The rows come from 4 hidden closed curves, with some noise, and rows from the same curve form a group. Each curve winds through 8 dimensions. The rows are also pushed far along 5 directions, which tell nothing about the answers.
(in the rows, 128 means zero)
Known rows, each followed by its group:
[158 153  87 169 120 124 135 156 159 145 132 130 129 128 105 149 102 127]
j_516
[134 111 121 167 128  92 120 121 118 153 101 133 110  82  85 147 175 158]
j_52
[148 135 139 101 168 132 162 113 160 156 159 116 154 134 111 146 123 112]
j_352
[ 94 167 131 134 106 150 168 127 122  89 115 120  96 144 150 139  82 100]
j_52
[112  99  91 152 148 127 110 137 121 125 146 146 162 150 125 111 158 138]
j_822
[148 151 115 127 121 127 154 158  98 147  82 105 107 117 127 143 116 106]
j_352
[105  80 124 138  89 131 103 137  91 134  60 136  70 121 142 100 105 115]
j_516
[177 142  91 185 137  83 143 143 173 186 137 104 126 126  83 157 148 142]
j_516
[135 131 166  97 144 165 119 118 113 152 105  50 143 152 181  95 122  96]
j_352
[ 99 122 120 166 100 141 115 120  94  96  93 142  78 100 113 136 135 152]
j_52
[152  93 146  84 146  76 124 103 151 169  75 138 169  66 126 129 134 130]
j_822
[137 163 109 158 146 136 132 122 138 139 122 103 112 183 131 137 144 105]
j_52
[ 74 113  85 157  57 154 118 137 161  20 122 215  79 134 108 149  91 159]
j_516
[ 94 153 114 104 137 174 130 113 149  67 201 143 134 216 178 111 104 114]
j_352
[114 169 136 122 107 170 147 116  86 109 128  96  92 167 157 111  72 100]
j_822
[131 139 156 110 144 159 116 118  83 120 110 128 139 123 125 115 119 126]
j_822
[153 137 134 133 118 156 126 139  68 144  36 110 133 119 142 118  79  97]
j_822
[187  98 131 104 143  93 119 119 143 204 122  96 157 115 121 121 141 132]
j_822
[102  76 155  53 174  97  98  98 128 139 138 144 169 118 127  91 188 139]
j_352
[178 140 105 115  98  51 134 143 155 145 131 146 142  99 106 154 151 159]
j_52
[167 145 125 135 132 101 133 105 168 125 157 124 174 164 112 143 154 152]
j_516
[169 113 143  74 123 113 119 101 147 159 137 125 142 116 138 122 110 135]
j_822
[109 140 143 161 136 154 115 132 113 102 152 126 136 135 124 129 157 140]
j_352
[137 116 115  72  84  40 147 131 179 127 144 189 125  71  64 140 107 161]
j_822
[192 158 111 160 162  85 146 151 177 188 144 136 150  98  94 188 160 124]
j_352
[149  90 113 162 128  56 148 144 177 170 103 141 130  90  76 172 198 140]
j_516
[178 147  71 198  70  67 134 139 195 131  95 173 103 107  97 187 100 163]
j_52
[132 175 147  33 125 119 175 111 148 111  95 155 127 103 111 140  42  88]
j_52
[142 137 120 106 134 111 141 102 122 155 107  98 118 147 110 123 138 115]
j_52
[152 128 128 143 138 117 115 180 113 163 123 130 129 134 121 129 149 107]
j_52
[109 139 157 134 130 141 139 125  95 119  76 128 105  87 120 130 102 118]
j_516
[155 102 132 117 141  82 128 106 152 186 125 101 132 153 130 116 151 118]
j_516
[171 157 148  83 160  73 191 120 165 199  99  94 166  91 102 149 101  85]
j_516
[132 122 101 172 130 108 124 122 165 132 147 126 125 132 138 150 165 148]
j_822
[155 143 136 123 128  84 124 146 152 128 128 166 146  87 104 146 120 153]
j_52
[121 114 135  87 135 113 109 131 108 121 147 121 146 135 151  98 163 140]
j_52
[ 81 120 141 135  94 109 139 140 120  85  83 203 110  62  89 146 100 129]
j_352
[191 203 127 111 151 170 158 108 149 145 145 105 160 170 165 155  63  82]
j_822
[140 150 145 110 123 101 150  99 141 134 132 128 111 126 132 148 123 126]
j_516
[205 186  97 178 135 160 148 150 139 169  99  89 140 153 144 165  85  91]
j_822
[133  86 122 127 107  79 126 161 155 122 126 199 146  54  79 158 148 161]
j_516
[113  89 134 147 140 120 114 113 126 140 129 132 137 157 112 112 160 128]
j_352
[ 96 124 126  83  91  98 146 129 157  93 108 141 125 109 134 120  97 130]
j_352
[123 131 161 103 138 123 143 127 135 128 108 126 131  99 132 137 125 117]
j_822
[ 97 104 123 150 153 217 103 177  70 128 121  90  97 162 187 104 145  91]
j_352
[ 98 117 153 142 153 188  88 163  34 145  96 108 109 149 156  78 131  81]
j_822
[ 81  88 154 189 208 182  89 142 105 157 152  83 128 190 166  88 194  99]
j_516
[144 158 141  21 176 115 165 105 179 127 225  91 195 161 150 120 140 130]
j_352
[123 152 153 157 128 204 118 156  95 132 108  70 123 146 185 101  74  86]
j_352
[101  86 137 133 179 112 108 123 134 162 154 117 148 116 135 110 194 128]
j_822
[149 133 153 137 113  98 131 126 114 137 132 141 132 114 107 129 123 142]
j_52
[127 159 161  96 163 144 151 102 116 155 101  88 134 165 151 109 100  68]
j_52
[ 98 100 118  96 128 147 130 152 147 111 130 136 115 120 150 126 122 114]
j_352
[149 132 140  94 126 114 126 137 137 158 141 115 121 143 138 109 116 105]
j_822
[106 145 116 179 104 135 148 151 112 114  96 120  87 130 135 145 118 111]
j_52
[142 138 132 167 169 113 114 135 146 145 155 136 165 125 105 140 169 144]
j_516
[144 154 102 112 106  76 172 116 191 121 152 152 130 108  80 156  86 150]
j_516
[116 149 106 111 117 117 175 126 165  94 158 162 121 123  96 154  87 135]
j_352
[149 118 134 129 142 143 123 121 140 148 100 121 131 121 122 141 137 116]
j_516
[ 85 149 136 137 133 138 121  99 130  74 138 156 116 140 134 127 127 140]
j_52

New rows, each followed by its group:
[174 160 122 123  99 118 128 123 133 119 125 134 120 126 116 143  98 152]
j_52
[ 68 118  86 144 111 152 128 134 142  41 194 147 100 155 111 126 158 183]
j_352
[107 158  95 122 122 143 144 129 174  71 202 153 144 168 122 127  92 145]
j_516
[126  98 116 172 155 154  75 141 100 145 118 104 111 152 150 117 208 137]
j_352
[114 122 148 133 125 151 114 142 145 117 163 115 155 130 146 111 120 130]
j_352
[141 113 115 177 148 128  92 142 143 161 123 154 116 120 116 139 142 127]
j_516
[126 159 115 136 126 141 136 141 132 112 122 138 133 116 119 137  99 121]
j_516
[ 58  99 120 132 113 136 109 130  83  90 147 142  97 147 128  83 141 139]
j_822
[164 114 107 110 103  76 122 112 188 137 183 160 137 123 107 147 144 170]
j_822
[137 175 118  95 155 109 159 108 177 124 160 129 141 167 108 145 126 113]
j_52
[ 91 110 123 117 171 186  91 122 120 111 145 113 124 166 179 103 155 116]
j_52
[137 129 131 171 142 138 123 159 113 162 106 127 109 111 123 150 149 101]
j_52
[153 157 106 105 107  65 173  91 170 137 137 128 128 145  87 153 130 134]
j_52
[126  96 134 120 127 125 119 106 146 141 108 134 128 134 125 120 122 122]
j_352
[124 102 129  86 109 102 113 128 128 119  73 176 112  54 109 142 121 143]
j_352
[134 131 143 102 103 102 141 138 132 143  75 113 136  98 135 119  91 106]
j_352
[ 73 127 134 109  98 193 110 107 108  52  88 151  91 147 184  96  41 119]
j_52
[139 176 142  43  89 149 146  89 126  68 132 140 122 145 150 117  42 131]
j_52
[167 154 117 126 123 112 156 131 147 142 151 121 144 123  97 148 110 142]
j_352
[112 128 124 103 133  98 134 116 133 133  90 150 122 122 105 122 124 110]
j_52
[159  96 129 124 107 126  98 140 131 136 110 142 125 114 130 129 134 149]
j_822
[126 175  85 152  93 179 133 129 156  68 135 146  83 163 163 166  86 124]
j_52
[117 137 119 127 134 105 162 138 140 116 192 101 146 150 125 132 166 148]
j_516
[106 102 179  86 164 135 129 128 139 154 135 121 178 116 150  97 109  85]
j_352
[111  98 121 120 132 129 114 154 126 143  97  98 115 116 153 105 143 120]
j_352
[163  86 142 126 204  68  93 156 116 224 126 109 183  58  92 116 222 146]
j_352
[163 127 118 114 102 130 115 140 129 143  93 129 119 104 139 123  79 127]
j_352
[148 128 145 106 147 136 141 100 138 170  85  98 131 142 143 119  89  88]
j_352
[ 96  72 164  71 186 136 135 118 127 164 157  94 147 130 147  94 160 105]
j_516
[132 143 104 130 114 132 149 131 140 105 140 120 107 120 104 149 127 155]
j_352
[110 112 132 118 134 113 125 111 124 114 158 128 153 151 108  99 145 149]
j_352
[102  54 142 147 128 107 118 157 100 154  58 137 110  66 104 130 187 125]
j_516
[159 165 110 158  74 143 126 182 106 114  86 147  86 131 141 149  82 108]
j_52
[129  91 136 125 117  97  85 141  97 143  93 177 122  68 115 120 142 146]
j_516
[ 62 119 159  88 185 159 124 119 121  89 189 151 161 142 142 101 149 118]
j_352
[114  91 119 113 189 127  95 122 156 148 160 126 157 136 144 114 191 138]
j_52
[144 120 117  86  97  98 142 145 170 107 132 166 149 135 122 134  97 129]
j_822
[168 131 127  83  96  80 124 117 132 132 104 156 134  92 100 132 105 156]
j_52
[118 146 158 151 155 145 135 126 115 135 119 120 138 127 125 135 136 103]
j_352
[111 127 158 112 138 151 114 139  96 115 120 145 139  89 124 121 124 128]
j_352
[106 116 135 138 140 174 130 130 110 113 146 131 125 159 132 117 115 112]
j_352
[143 164 103 116  96  99 157  88 200  88 175 133 137 172 114 146 105 159]
j_352
[126  96 111 134 112 117 112 147  87 155  60 127  87  97  91 117 143 124]
j_52
[ 88 158 121 103 103 132 176 116 166  52 160 137 132 177 151 136  94 122]
j_822
[147 146 109 127  79 103 140 116 170 105  89 170 112 108 127 156  54 137]
j_52
[ 81 104 166  40  93 148 126 118 109  85  76 128 122  93 162  88  70 112]
j_352
[114  96 125 183 129 132  82 153  65 156 120 132  92 106 104 111 178 142]
j_822
[163 127 125 108 139 133 123 122 162 153 150 128 149 147 144 132 112 115]
j_352
[160 160  95 191 164 126 112 119 191 147 217 124 138 199 131 157 180 140]
j_516
[128 126  98 127  85 124 135 148 119 111 123 148  87  86 112 144 108 150]
j_516
[138 199 135 169  75 171 157 138 110  68 146 119  90 146 156 158  70 135]
j_52
[111 131 146 137  92  91 130 151 122  93 109 195 120  74 107 140  97 146]
j_52
[139 120 168  26 149 106 127 108 104 146 116 109 168 104 156  90 122 118]
j_52
[101 139 149  96  64 154 136 146 134  70 111 162 123  90 142 122  36 121]
j_352
[160 171  94 142 135 107 132 120 178 117 175 114 130 151 123 161 166 164]
j_352
[161 149 147 153 119 168 118 142 111 161  90  48 123 154 175 119 118  99]
j_352
[132 139 115 186 119  87 133 138 175 129 140 128 134 102  90 155 159 161]
j_352
[146 109  93 118 119  62 150 150 212 149 147 156 139 100 100 170 157 142]
j_352
[138 106 164  93 181  81 115  70 124 180 128 115 167 120  99 105 179 137]
j_52
[134 136 119 127 149 168 118 152 100 134 170  91 142 151 157 113 145 122]
j_516
[169 147 107 153 124 142 138 140 137 143  76 108 136 130 145 146  96 110]
j_822
[ 89  87 107 110 115 149  90 120 117  94 118 170  99 137 132 107 131 134]
j_52
[ 94  64 112 130 103  81  92 131 137 116  73 193 118  73 110 113 120 159]
j_52
[159 140 127  95 149 148 142 135 146 161 158 106 148 134 144 134 110 107]
j_516
